The rows of a group lie close to one hidden flat surface of 5 dimensions, which may be shifted away from zero. Surfaces can cross.
In the rows, zero is written as 128.
Known rows, each followed by its group:
125  119  132  132  116  133  133  131  118 -> (2)
119  122  135  146  114  125  135  132  123 -> (0)
123  129  134  119  125  146  136  137  114 -> (1)
131  113  139  135  108  125  123  145  121 -> (2)
87  142  137  124  123  116  116  182  149 -> (2)
145  135  111  122  150  129  125  109  113 -> (3)
135  120  127  115  121  131  122  132  135 -> (3)
85  100  149  129  102  118  135  155  153 -> (0)
140  122  117  138  134  126  131  123  122 -> (3)
109  76  139  95  138  122  126  127  141 -> (3)
128  109  148  129  109  123  124  102  131 -> (0)
114  136  136  117  120  139  127  134  118 -> (1)
110  144  138  111  107  148  128  131  102 -> (0)
124  126  136  154  100  116  114  133  117 -> (0)
89  116  135  127  162  110  144  73  149 -> (2)
145  143  107  101  126  156  134  115  106 -> (3)
120  152  124  140  121  118  116  111  119 -> (1)
122  143  103  143  136  153  162  137  102 -> (0)
136  115  124  118  117  139  134  125  122 -> (3)
143  117  148  127  115  128  118  124  134 -> (1)
126  127  147  122  102  98  84  95  138 -> (1)
132  122  126  117  109  144  133  116  116 -> (2)
175  128  139  126  116  130  118  93  127 -> (1)
119  141  123  103  122  152  139  155  129 -> (1)
134  98  130  129  125  122  130  120  131 -> (3)
126  108  135  119  109  135  131  136  127 -> (2)
146  158  115  104  92  169  130  142  87 -> (2)
129  124  125  151  131  130  140  159  125 -> (0)

New rows. What belongs after each?
108  132  141  140  98  126  122  131  114 -> (0)
141  110  129  110  161  151  158  130  138 -> (0)
142  116  121  140  128  124  133  108  118 -> (3)
142  118  126  132  132  123  127  116  126 -> (3)
152  129  120  106  165  166  156  115  109 -> (0)
136  103  150  127  126  123  123  139  139 -> (0)
139  121  122  144  132  114  123  133  136 -> (3)
137  159  98  110  177  137  122  123  106 -> (3)
126  130  138  162  120  95  116  127  151 -> (1)
127  138  123  107  106  147  128  133  119 -> (2)
128  114  167  85  123  147  112  149  132 -> (0)
143  120  119  135  146  119  121  120  130 -> (3)
121  141  140  133  110  98  93  91  123 -> (1)
134  127  126  111  104  157  144  122  108 -> (2)
108  104  110  123  138  147  161  129  114 -> (3)
117  141  124  126  137  132  129  110  109 -> (2)
120  126  141  126  119  127  122  131  123 -> (1)
107  113  116  132  108  145  154  168  136 -> (3)
119  137  138  147  93  124  117  124  106 -> (0)
92  138  117  157  99  132  150  135  109 -> (0)
131  134  117  107  122  139  126  141  132 -> (3)
157  158  109  116  119  131  123  113  145 -> (1)
145  126  128  107  111  133  117  120  128 -> (3)
111  142  131  104  117  135  114  113  106 -> (1)
149  142  118  126  115  134  122  131  124 -> (3)
129  131  127  125  123  135  131  111  115 -> (2)
138  118  127  140  117  121  128  138  138 -> (3)
152  102  138  124  117  120  119  104  130 -> (3)
123  137  135  106  125  156  134  113  84 -> (1)
156  154  117  118  120  139  128  116  135 -> (1)
91  132  128  116  116  128  133  173  151 -> (1)
114  104  142  123  111  127  131  139  138 -> (2)
137  117  117  138  121  133  141  125  121 -> (3)
133  56  169  168  105  96  120  135  141 -> (2)
140  140  120  121  171  108  104  132  138 -> (3)
133  119  138  91  118  120  101  145  153 -> (3)
165  170  122  94  133  125  82  127  133 -> (3)
150  123  132  151  113  108  114  135  150 -> (3)
99  104  157  147  121  108  116  128  118 -> (1)
122  119  105  129  154  141  157  120  108 -> (3)
151  101  159  117  115  141  125  130  131 -> (1)
125  122  130  129  129  139  142  124  126 -> (0)
125  138  116  97  112  151  141  105  118 -> (2)
139  129  127  134  124  137  135  111  108 -> (0)
110  128  137  115  124  149  137  143  123 -> (0)
146  120  117  179  133  116  139  129  117 -> (0)
137  123  162  98  123  142  108  146  118 -> (0)
122  147  134  137  130  115  105  124  118 -> (2)
108  107  140  131  116  125  134  148  133 -> (2)
130  119  145  156  116  119  114  156  113 -> (2)
131  148  124  123  113  125  117  119  132 -> (1)
117  123  123  124  126  135  137  153  135 -> (3)
132  127  135  91  99  133  113  99  140 -> (2)
147  121  134  112  86  144  121  126  113 -> (2)
131  104  124  156  126  116  138  132  136 -> (3)
130  142  99  111  139  157  153  123  100 -> (3)
96  109  155  119  118  133  124  146  116 -> (1)
141  121  126  124  119  126  123  130  135 -> (3)
95  137  122  104  114  147  142  163  138 -> (2)
102  103  140  90  110  126  121  180  168 -> (3)
